There are 5 hidden switches. A switch that is on adds its own fixed numbers to the row, and there is some noise. The rows also spread widely along 6 directions, which tell nothing about the answers.
In the rows, 128 means zero.
Some rows, each with its switches (1 for on, 0 for off) after it:
[175 110 163 126 144  94 124 134 118 123  82 104 147 129 134 123 130 145
 128 126 128 119  98 119 122 116 116 147 153 139 137 125 138] => 0 1 0 0 1
[160 120 149 104 140 101 130 110 134 100  96  80 131 127 124 136 106 136
 131 143 118 133 140 124 130  96 102 123 137 107 129 141  83] => 0 0 0 1 0
[134 124 185 146 160 144 112 119 127 149  61  76 145 105 144 121 120 158
 104 124 156 114 114 142  89 124  68 139 137 138 178 153  98] => 1 0 0 0 1
[147  67 108  70  93  84 152  85 115  92  63 102 131 148 129 162 107 122
 171  95 131 136 154  99 160  88 118 145 133  75 100 172 104] => 0 0 0 1 1
[145 101 149 117 134 119 118 112 128 141  84  96 157 126 152 138 131 128
 135 108 151 119 115 129  99 119  94 144 153 126 130 139 122] => 0 1 1 0 1
[143  81 141 158 121  82 116 139 119 122 118 112 137 150 157 127 133 151
 173 105 140 118 118 155 113 111 175 140 122 121 133 132 105] => 0 0 1 0 1
[131 130 142 127 126 125 127 128 138 123 107  95 162 136 149 144 140 143
 158 134 138 117 115 147  92 107 139 140 156 130 148 110  92] => 1 0 1 1 0
[147 160 179 127 174 141 114  93 153 198  52  50 161  92 141 122  83 144
  62 138 128 111 128 133  82 128  16 123 157 130 180 154  91] => 1 0 1 0 1
[132  97 139 102 123 132 127 120 119 115  77 100 142 117 141 145 133 144
 139 106 147 114 140 126 109 107  94 141 142 110 143 168 113] => 1 0 0 0 0
[150 128 145 130 124 119 139 126 131 138  81 108 170 131 138 133 131 129
 144 117 141  90 108 125 127 122 126 138 158 131 156 126 142] => 1 0 0 0 0
[134 114 138 145 125 107 145 107 128 127  90 109 169 146 143 134 145 136
 165 120 150 120 106 122 131 131 143 155 162 123 156  85 115] => 1 0 0 1 1
[132 101 143 137 134 119 116 115 123 126 133 106 141 129 171 135 145 129
 164 104 147 110 127 146 108 120 128 127 135 114 137 128 102] => 0 0 1 0 0
[131 130 132 133 129 119 141  90 143 160  76  92 173 134 153 146 125 127
 145 119 139 112 120 118 116 127 106 139 163 119 156 108  97] => 1 0 1 1 1
[172 149 171 105 158 108 113 143 141 139  59  87 147 114 111 116  95 141
  95 152 130 115 106 141 108  91  91 138 132 161 144 151 122] => 0 0 0 0 1
[148 100 154 137 131 109 136 127 114 131  73 109 169 133 146 131 147 152
 147 111 147 109  92 121 112 134 123 163 170 139 156 121 145] => 1 1 0 0 1
[135 113 143 139 121 114 133 112 132 155  92 124 157 140 158 133 132 122
 154 102 159 100 110 140 111 123 137 139 137 131 135 116 121] => 0 0 1 0 1
[134 131 146 111 155 136 112 137 139 147  99  84 165 132 142 138 134 144
 130 143 147 125 117 134  86 124 102 150 162 149 148 114 122] => 1 0 1 0 1
[144 111 125 116 127 110 120 132 129 127 126 102 168 139 147 144 137 132
 162 124 129 118 124 118 114 120 133 135 169 123 140 115 130] => 1 0 1 0 0

New rows. What belongs after each?
[140  91 124 129 113  99 141 134 112 108 111 127 158 149 145 143 150 137
 190 103 140 108 117 114 142 123 164 144 161 114 144 109 139] => 1 0 0 0 0
[144 115 122  70 122 139 122 130 120 107  83 111 174 133 124 152 155 127
 149 128 151 124 106  99 108 124  96 160 191 135 126 127 160] => 1 1 0 0 0
[145 122 130 118 126 113 120 135 129 134 106  96 166 135 146 149 132 134
 150 117 130 108 125 126 111 112 125 134 159 126 143 130 125] => 1 0 1 0 0
[146  97 142 140 113 104 145 111 115  97  87 106 159 136 155 147 152 153
 174 105 132 116 115 112 129 112 132 151 172 106 145 123 114] => 1 1 0 1 0
[152 114 139 135 116  97 132 113 135 144  91 114 152 138 155 137 115 122
 151  95 122  90 121 136 130 107 138 120 133 112 133 143 111] => 0 0 1 0 0
[162 105 154 104 137 109 115 124 122 133  69  82 144 118 142 140 110 147
 115 116 130 129 115 129  97 101  78 142 143 130 131 169 114] => 0 1 1 0 1
[141  57  97  95  87  73 144 128  96  70 134 144 139 175 144 156 155 118
 219  87 143 121 133 110 167 107 194 142 144  90  93 130 143] => 0 0 0 0 0
[145 111 152 123 124 136 129 112 115 126  73 101 166 116 148 137 148 140
 139 108 148 103 110 115 105 132  86 148 172 126 153 141 130] => 1 1 0 0 0
[124 120 143 130 121 132 132 128 127 101 103 112 158 139 145 139 161 140
 175 138 156 119 116 139 109 118 154 146 149 135 143 103 106] => 1 0 0 1 0
[147  95 155 136 132 113 113 147 106  87 126 120 139 138 152 122 173 146
 165 127 154 122 100 141 105 121 157 148 145 143 135 110 134] => 0 1 0 0 0
[145  93 125  85  97  99 152  95 129 133  38 125 153 137 129 144 107 112
 156  80 155  96 122 110 151 102 119 144 136 103 120 166 142] => 0 0 0 0 1
[140 100 149 139 143 123 126  96 121 158  85  84 168 124 166 140 142 145
 132 100 140 120 117 108 101 143  71 146 176 110 161 132 117] => 1 1 1 0 1
[131 111 152 150 142 121 107 140 126 130 133  94 145 129 169 130 152 155
 155 121 141 115 121 154  87 128 135 131 145 128 161 113 101] => 1 0 1 0 0
[130 116 143 127 139 117 137  99 129 126  93  86 164 134 145 140 139 139
 152 138 149 132 122 115 118 130 105 144 161 118 153  93 103] => 1 0 0 1 1
[142  86 144 132 115 107 146  76 112 102  92 107 137 132 162 141 140 132
 169  90 133 117 127 111 135 116 109 134 151  87 131 135  96] => 0 1 0 1 0
[145  99 143 105 141 132 113 127 110  94 126 108 145 132 146 131 166 128
 158 130 163 133 107 113 108 127 114 148 164 130 120 110 135] => 0 1 0 0 0
[150 121 132 119 138 101 118 155 127 120 130  99 164 145 135 144 133 141
 153 146 121 121 118 133 107 111 146 137 165 141 142 104 130] => 1 0 1 0 0
[111  94 140  80 130 155 106 140 121 123  80  84 138 124 148 156 139 156
 140 125 173 138 141 151  71 106  86 160 141 129 128 172 100] => 1 0 1 0 1
[137 121 162 119 162 129 108 107 129 101 129  71 120 120 146 130 132 140
 128 153 146 148 141 138  95 111  90 126 136 113 139 121  62] => 0 0 0 1 0
[142 121 144 108 125 116 118 161 127  71 118 115 138 145 130 132 150 141
 170 155 142 126 114 157 106  92 176 144 125 154 116 111 102] => 0 0 0 1 0
[124  72 151 143 134 115 118 119 110  87 126  88 122 138 173 142 159 168
 172 119 146 151 127 150  87 114 134 152 133 120 127 132  72] => 0 1 1 1 1
[104  77 125 131 122 138 137  74 116 152 108 108 176 139 187 151 178 126
 176  82 178 123 119  91 103 162  84 152 190  95 147 103 132] => 1 1 1 0 1
[166  85 156 112 135  88 127 145 108 109  65  78 128 123 126 139 104 180
 126 121 117 126 133 137 128  95 113 147 130 121 149 184 108] => 1 0 0 0 1
[141 124 138 140 130  94 130  97 140 144 103 104 156 150 153 131 122 122
 157 126 138 115 118 133 124 118 139 135 143 117 140  99  92] => 0 0 1 1 1
[143 152 154 115 161 138 108 140 144 124 118  69 160 126 138 140 131 149
 125 173 126 135 126 148  84 109 108 133 159 148 150 101  82] => 1 0 1 1 0
